There are 4 hidden switches. A switch that is on adds its own fixed numbers to the row, and there is some noise. The rows also spread widely along 2 directions, which tell nothing about the answers.
(in the rows, 128 means zero)
Known rows, each followed by its switches (1 for on, 0 for off):
[128 185 115 124  58  90 164  58  41 129 147 106 126 106 187 143 133 168
 115 134  99 135 183 166 136 137 176  98]  0 0 0 1
[144 150 135 119  75  94 172  85  63 131 135 113 120 130 151 135 129 147
 119 133 104 130 160 160 127 135 170 115]  0 0 0 1
[174 168 136  98 113  81 157 107  83 132 111 108 164 134 136 132 137 146
 105 144 147 134 119 181 135 136 192 133]  0 1 1 1
[143 160 158  92 100 112 177  91  71 131 128 116 137 119 133 156 142 159
 128 154 151 133 122 178 135 123 166 117]  0 0 1 0
[138 126 174  82 125  84 186 111 114 146 117  87 150 140 112 141 137 145
 103 178 129 120 118 198 117 119 168 136]  1 1 1 0
[158 144 168 101 106 107 180  98  91 137 113 137 151 141 125 123 116 135
 113 137 131 122 105 158 122 147 186 118]  0 0 1 1
[158 160 130  86  83 110 173  86  55 145 113  91 163 120 136 140 153 146
 139 151 156 161 141 169 130 104 160 146]  0 0 1 0
[127 139 130  85  86  86 174 109  69 151 103  47 154 130 141 135 132 149
 127 158 109 133 180 193 115  99 150 133]  1 1 0 0
[157 162 135 101  90  94 173  98  82 130 111  92 140 132 153 137 131 146
 106 142 107 132 155 169 137 131 195 145]  0 1 0 1
[153 168 137 112 110  77 153  66  57 128 148 100 118 122 178 126 131 174
  94 145  98 111 168 170 140 136 206 114]  0 1 0 1
[155 169 143  94  95  94 173  92  66 133 124 133 142 123 139 137 130 137
 111 150 145 132 126 168 126 142 176 122]  0 0 1 1

New rows, each followed by its switches (1 for on, 0 for off):
[145 141 139  87 114 110 181 108  76 146 109  89 145 126 125 154 125 135
 119 148 102 122 148 186 121 114 187 125]  0 1 0 0
[153 169 127 111  81  95 166  89  53 143 116 118 151 116 160 130 141 152
 119 155 157 153 135 172 136 142 176 132]  0 0 1 1
[136 132 147  98  89  92 188 114  89 152 107  56 143 127 141 137 125 137
 107 162 106 126 159 194 118 107 160 134]  1 1 0 0
[165 167 126  95 109  98 170  94  73 119 108  90 148 125 147 120 143 160
 108 161 138 145 133 201 140 140 196 146]  0 1 1 1
[107 157 138 108 115  71 152  42  53 119 181 120  91  94 198 161 137 214
 115 153  74 112 183 199 152 117 212  85]  0 1 0 0
[126 162 138 112 115  75 168  81  78 139 132  86 131 127 166 125 132 161
  85 178 151 141 140 190 138 135 182 127]  1 1 1 1
[141 171 122 112  83  75 164  78  49 125 131  89 132  95 172 128 128 161
 101 152 102 131 172 174 141 144 195 127]  0 1 0 1
[149 161 144 113  95  86 174  79  69 130 135 137 139 126 144 122 127 157
 105 145 125 130 124 167 127 142 188 120]  0 0 1 1
[127 177 142 120 100  71 156  46  36 123 161 128 113 100 182 143 138 181
 110 160 128 132 138 175 147 145 187  96]  0 0 1 1
[156 158 157 100 134  93 170  89  95 120 129 123 141 146 136 130 127 153
  98 173 119 114 111 183 135 145 217 131]  0 1 1 1
[128 145 160  93 115  82 182 106  99 143 114  81 134 127 127 139 123 151
 112 178 138 134 128 194 128 116 170 131]  1 1 1 0
[139 157 145  96 127  89 173  80  54 123 141 105 133 112 144 158 142 178
 119 169 136 127 141 205 146 123 196 127]  0 1 1 0
[140 132 155 103  78 116 187 101  62 136 136 121 127 124 141 142 116 139
 137 138 101 124 145 164 113 115 170 122]  0 0 0 0
[137 155 163  95 142 100 165  84  85 116 150 118 125 122 140 153 144 178
 109 171 109 119 134 202 137 132 210 112]  0 1 1 0
[136 130 141 125  55  77 180 109  88 150 119  96 136 151 161 118 121 136
  97 139 110 126 162 156 107 126 145 122]  1 0 0 1
[162 181 130 106 121  78 159  77  62 122 127 116 126 118 163 146 143 166
 100 159 144 132 144 202 152 137 213 123]  0 1 1 1
[163 160 153  98 103 106 173  97  88 126 118 133 139 135 153 135 129 137
 108 150 137 133 107 158 132 139 180 127]  0 0 1 1
[148 179 136 105 109  85 141  76  63 127 134 107 128 120 167 132 138 175
 110 161 131 132 132 198 144 143 206 124]  0 1 1 1
[135 164 146 113  91  92 146  57  54 127 170 140 118 113 181 139 121 183
 107 157 123 129 131 172 138 150 198  95]  0 0 1 1
[152 148 137  78 125  93 168  93  60 138 137  96 148 119 141 147 144 168
 128 163 139 129 129 217 145 131 195 137]  0 1 1 0
[138 165 122  98  91  78 157  73  46 130 148  80 125  91 177 155 150 188
 131 166  98 134 193 194 149  92 197 132]  0 1 0 0
[138 163 143 106  92 101 166  73  53 122 150 124 127  91 170 160 139 173
 131 160 141 137 147 178 140 137 187 107]  0 0 1 0
[178 159 152  87 134 106 183 116 104 137  93 117 157 148 125 122 130 126
 110 162 146 129  98 181 125 143 194 147]  0 1 1 1
[142 142 157 111  88  96 166  92  63 128 131 126 126 142 161 122 120 140
 111 126 104 116 133 154 116 143 180 102]  0 0 0 1
[134 163 140  99  99  82 163  78  54 131 144  97 125 103 166 145 133 174
 123 158 106 130 175 187 138 115 199 114]  0 1 0 0
[119 136 148 123  76  81 172  96  76 137 134 102 127 141 168 125 123 152
 100 128  98 121 152 149 110 145 159 104]  1 0 0 1
[145 161 147 109 121  80 155  71  66 116 136 121 120 126 156 125 131 178
  98 158 121 117 125 205 148 146 209 116]  0 1 1 1
[140 166 146  98 131  85 145  67  75 113 164 125 105  99 168 154 150 193
 119 174 114 117 138 210 150 129 202 109]  0 1 1 0
[137 130 150  96  82 106 194 106  86 156  91  92 161 128 134 142 132 135
 126 162 149 146 129 179 114 102 136 131]  1 0 1 0
[135 149 134 102 108  88 176  93  73 127 146  96 130 117 154 147 134 165
 121 158  95 116 161 190 144 114 197 111]  0 1 0 0
[140 154 154  78 128 103 162  91  78 131 142 110 132 109 138 160 145 163
 123 168 128 124 132 202 146 129 201 133]  0 1 1 0
[140 152 165 116  98  87 169  88  81 113 155 150 118 130 152 128 116 157
 100 150 119 109 102 157 140 148 210  98]  0 0 1 1
[161 152 152  86 139 104 178 122 107 132 108 128 142 148 118 121 129 132
  97 156 140 125  93 176 136 156 204 140]  0 1 1 1
[170 156 118 100  96  90 174 108  72 131 100  88 152 133 134 125 136 138
 115 146 111 132 146 179 137 127 180 141]  0 1 0 1
[162 155 139 108  63 110 182 100  66 136 115 114 152 137 149 123 115 131
 105 125 112 124 143 160 119 134 166 124]  0 0 0 1
[136 127 147  90  83  93 188 108  95 144 117  71 133 141 137 135 126 142
 107 158 105 125 161 182 122 100 148 129]  1 1 0 0
[132 159 136 113 106  87 155  77  61 124 150 112 119 118 158 132 129 172
 103 149  90 108 162 174 143 144 205 112]  0 1 0 1
[128 183 131 112 110  63 141  50  53 111 158 109 125 116 184 134 154 206
 101 164 127 123 145 201 161 148 210 104]  0 1 1 1
[150 167 139 112  92  95 172  72  71 137 136 126 134 131 152 132 124 151
 117 156 139 131 112 168 135 136 185 114]  0 0 1 1
[158 139 141  98  81 114 185 111  77 145 117 113 146 131 133 146 129 134
 129 148 105 139 143 168 107 101 162 127]  0 0 0 0
